There are 3 ways to turn a row about zero (a turn may also mirror it). The second row of each pair is the first, turned, with some noise. The first 33 pairs use one turn. New pairs use 3 turns, one after the other, and a turn may come again.
Some pairs, each with its turns in order after it:
[-33  -6   2  -1  17   3   8 -52  -7 -45]
[ 10 -28  36  -4 -22  15 -30 -10 -41  13] => K_337

[ 10   1   5 -10   9 -33  20  -4 -25  -1]
[ -1 -19 -22 -12 -12 -20 -24 -13   6  -9] => K_337

[ -2  -7 -10  23  -2  -4  52   0  34   1]
[ -6 -10   7  13  20  13 -19 -24  25  45] => K_696

[  9 -37  -9  -5 -19   2   3 -12   3 -16]
[18 -1 11 -2 14 17 34 -8 10  5] => K_353

[ 22 -16 -10  12 -12  -2  17  15  20  -8]
[ 9 11 12 -8 13 -9  0 -3 18 35] => K_696

[ 37  26 -11  -2  -2  46   0  -5  52   6]
[-63  20   7 -25 -24   7  21 -12  28  -6] => K_353

[ -9  17 -31   9  -9 -16  35 -14   6  -3]
[-33 -33 -14 -14  -1  15  -2   5  -6  20] => K_337

[ -1 -17   1 -26  -9  -9  43   0  -5 -15]
[ 25   2  -4 -20   1  12  10  26   6  33] => K_353

[  3  -7   2  -4 -52   3 -14 -46   0  11]
[-13  -9  22  38  23 -22 -13  40 -19  15] => K_337

[ 36  12  36  -2   6  20  36   5 -13 -47]
[  8 -12   6 -44 -51  19   3 -15 -22  33] => K_353

[ -6  12  18 -19  -7 -19  -6 -27   0  -3]
[  8 -11   3  22 -17   0 -30  18   2   2] => K_337

[ 16  48 -20  -1  24   0 -52   7 -32 -17]
[ 15 -25  42 -14 -34 -22  33  12 -26 -37] => K_696

[ -1   3  -6  25 -15   5  25 -19  21  -1]
[-28 -12   3 -12  -3  12   8  24 -24   5] => K_337

[  4  -6   2   8 -22  15   1  -4  -7 -10]
[ -4  -7   5  10  15  -6   9   3 -17  -7] => K_337

[-24   4  26   7  -2  24  -8   8   4  -1]
[ -7  11  -2  28 -17  15 -17 -14   3  12] => K_353

[-20 -28   2   9   5  11 -21  51 -40  37]
[ 20   8  23 -22  28 -34  30 -21  48 -13] => K_337

[  9 -11  -2 -16   8   0   6  38  -1  -8]
[ 11   4 -24   0  -4  -5  23 -25   5  -8] => K_337

[-23   2 -19  -6   7 -36  -6  23  29   5]
[ 27   5  16  34 -17   2 -23  18   2  14] => K_696

[ 16   6 -26  16  15  -5  21  -8 -34  -4]
[ 17 -19  10   6   9  -4  33 -30   9 -13] => K_696

[ -3 -17  -4 -10  -4  -1 -13  52  24   8]
[ 14  40  11  14   4  -2  -4  28 -17  29] => K_696

[ -2  42  23 -32 -17  17 -39   0  22 -13]
[-13  11 -22  -2 -42  34 -23 -10  27 -34] => K_353

[  4  34  38   9   3  -3  -5 -12  -1  13]
[ -8   4  13   9 -39  -4 -22  11 -13 -17] => K_353

[ 29   1 -29   3  -3  -3   0  -1  -8  -5]
[ 24  -4  14 -16  -3  -4  19  -1  16   2] => K_696

[  2  25  10  -7  16   9  39 -11  52   3]
[-18 -29   9  -7  -9  33 -30 -14  -7  44] => K_696

[  1  17   2  52  48 -35   5  25 -31 -12]
[ -4 -30 -16   2   6 -45 -21 -10 -67   7] => K_353

[-13  16 -52  18   1 -31  10  -7  17  14]
[ 28 -23  36  30  -4  13 -11   5  34  -1] => K_696

[  6  -7 -10 -14  -7 -19   8  -3  35  -2]
[  3   0 -25   7 -17   4  11  16  -8  25] => K_337

[-29  26   0  -7  -2  15 -20  11 -45  -8]
[ 21 -19 -14  11 -10 -11 -44 -25  23  -1] => K_353

[ 35  52  -6 -10 -24  11 -10  11   6 -15]
[-14  10 -30  38  30  37  -9   3  -1 -20] => K_337

[  3 -26 -22 -11 -40   9 -14  18  -3   4]
[  1 -18   7   3  34  30   7  -6  30   0] => K_353

[ 22  -7  -3   3  -8  -1 -38  40  16  -6]
[-26 -15  -9  -6  23  35  -5 -22  -9 -22] => K_353

[  5   5 -14   1  -3  10 -20 -29  -6  35]
[ -8  -9  -1  -7  -7  26  17  20  23 -24] => K_696

[  2   0  -8 -22 -37 -12  20 -19 -12  -1]
[ 18  12  -7 -17   5  15 -22 -26  19 -18] => K_696

New pairs, each followed by its turns in order:
[-33 -42  -2 -40   1  -8  20  -2   8   1]
[ 10  19  46  10 -20  13 -22  10   8  37] => K_353 K_696 K_353

[14 52 -3 11 16 47 20 -6 19 -8]
[-12  43  -2  29  19  -2  19  10  23  45] => K_353 K_337 K_696

[  1  10 -17  -5  18 -25  -3  -6  24  27]
[  0  -3  -3  -9  46 -19   6  -8  13 -13] => K_353 K_353 K_353

[ -5 -29   3  12  36  10  13 -14   0   1]
[ -2  -1  -8 -34 -26  -8 -11   1  25   0] => K_696 K_353 K_337

[-13  40 -24  10  23 -29 -37 -16   2   7]
[  0 -13  -3  15   8  -2  45 -28  31 -36] => K_337 K_696 K_337

[ -5  -9   5 -30 -14   2  15  -2   8  -9]
[-12  10  -9  -9   4  24   9  -4 -21  -5] => K_353 K_696 K_696

[ -1 -29   5  -1   5 -23 -36  52 -21 -11]
[-13 -12 -10   6 -25  -2 -66  13 -16  12] => K_353 K_353 K_337

[ -7 -10 -18  -9   2 -27  -3  32  33 -17]
[  5  40 -22  -3  -4  12 -17  29 -16  10] => K_337 K_353 K_353

[  3  -5  11  45  -5   5   9  -2 -17  -6]
[-13  -2 -26  11  -9 -24  26  12  12   4] => K_353 K_696 K_353

[-20   9  -1   5  19  27   5 -27  -7  29]
[ 27 -15  30   2  26  17  -4  -4  21   4] => K_337 K_696 K_337

[ -4 -11   0  -1 -48   5 -15   0  10  -1]
[-31 -18  27  -3 -10   2   2  19  14  -4] => K_353 K_353 K_337

[ -4  52 -52   1 -13  -9 -11  -8 -21 -45]
[ 26  19  -3  33   2  44  40 -21  43 -22] => K_353 K_337 K_696

[ -6   4   6  16   0  -6  26 -46  36  -6]
[-26  30  18  18   6   4   9 -37 -14 -26] => K_337 K_353 K_353

[  8  36  18 -20 -15   8   1  13 -22 -40]
[ 19  18 -19  -9  37   0  11  28 -32  12] => K_337 K_696 K_353

[  4   9  -6  -9  39   6  15 -13 -16   6]
[ 12  22  -9 -10  21   5  13   9   1  30] => K_353 K_337 K_337

[15  5 -1 10  0 -9 10 22 33  4]
[-20  -5 -21 -17 -10   5  28  -4 -11   8] => K_337 K_696 K_696

[-16   5  13   0  22   1 -35   0 -52  16]
[ -6  22  51 -29  -6 -14  27   7  -3 -17] => K_337 K_337 K_696

[ -1   1 -15   6  10  -5  -4  -8 -12 -12]
[ -8  -5   3  12 -10   2  -5   5  -7 -17] => K_337 K_337 K_353

[ -6  -7   1  24 -51 -30   2   5 -16   2]
[ 28  -4  -3  -9 -20  -1  -8 -54  -8  -8] => K_353 K_337 K_696

[-11 -19 -35   2  -9 -22  47  31  13   3]
[ -2   3  46   1 -19   4 -25   8 -44 -22] => K_696 K_337 K_696

[-25  26  -4  -6  35  -2  12  17  -7 -15]
[ -2  26 -26 -20  30   8  -8  -5  21   0] => K_337 K_696 K_353

[-18   4 -14 -10  10   2   2 -10  12  -9]
[ 13 -12  -8  -6 -11   1  15  -8   8  10] => K_353 K_353 K_337

[ 22   0   9  -1   2 -30 -28  -5   2  21]
[  9 -20  26 -10   0  27  15  22  -1  16] => K_337 K_337 K_696

[-12   0  27  -6  12 -22   8  28  25   9]
[-17 -35 -22  -6 -10   8  -6   7 -13  27] => K_353 K_337 K_696

[-32  24   7   1 -26  -1  -1   3   0   9]
[  1  10  17  15 -10 -31 -21  -3  16  14] => K_337 K_353 K_353

[  9   8  -1 -43  34  27  10 -18  50  41]
[-43 -36  -6  41  -5  10 -32 -49   7  23] => K_696 K_337 K_696

[-11 -17  23 -11   0   1 -17  -6  -3 -19]
[  7  -5   7  15  -6 -21  -3 -10 -20 -18] => K_337 K_353 K_337

[ 36   9 -33  25  19   4  52   4 -21   1]
[  4 -21  -8 -25  27   3  26 -62 -12 -10] => K_337 K_696 K_353

[-14   0  18   0 -14  15   3   3  14  -7]
[  0  -5   5  -7 -16  12  14  -7   7 -18] => K_353 K_337 K_337

[  0   1 -11   4   4 -52  16  24 -10   5]
[ 18 -38   6   1  -3 -18  18   7 -20 -29] => K_696 K_353 K_337

[ -3  12 -20   4  -1  -4  -2 -15 -39   6]
[ -4   3 -27   3  29  -9 -14  -5  17  14] => K_353 K_337 K_337

[ 24 -24 -12  16   1  14  -7   2  17   1]
[  4  -2 -12  -3  26  21 -11   7  -6 -28] => K_337 K_353 K_353

[-16 -14  -7  34  -5 -22   5  14   4 -18]
[ 11  15  14  -1   4 -14 -17  14 -37  -8] => K_353 K_353 K_353

[ 16  -5  13  16  12 -27  26 -16  12  10]
[ 14   7 -22  -5   5   9  45  -1  -7   1] => K_353 K_337 K_353

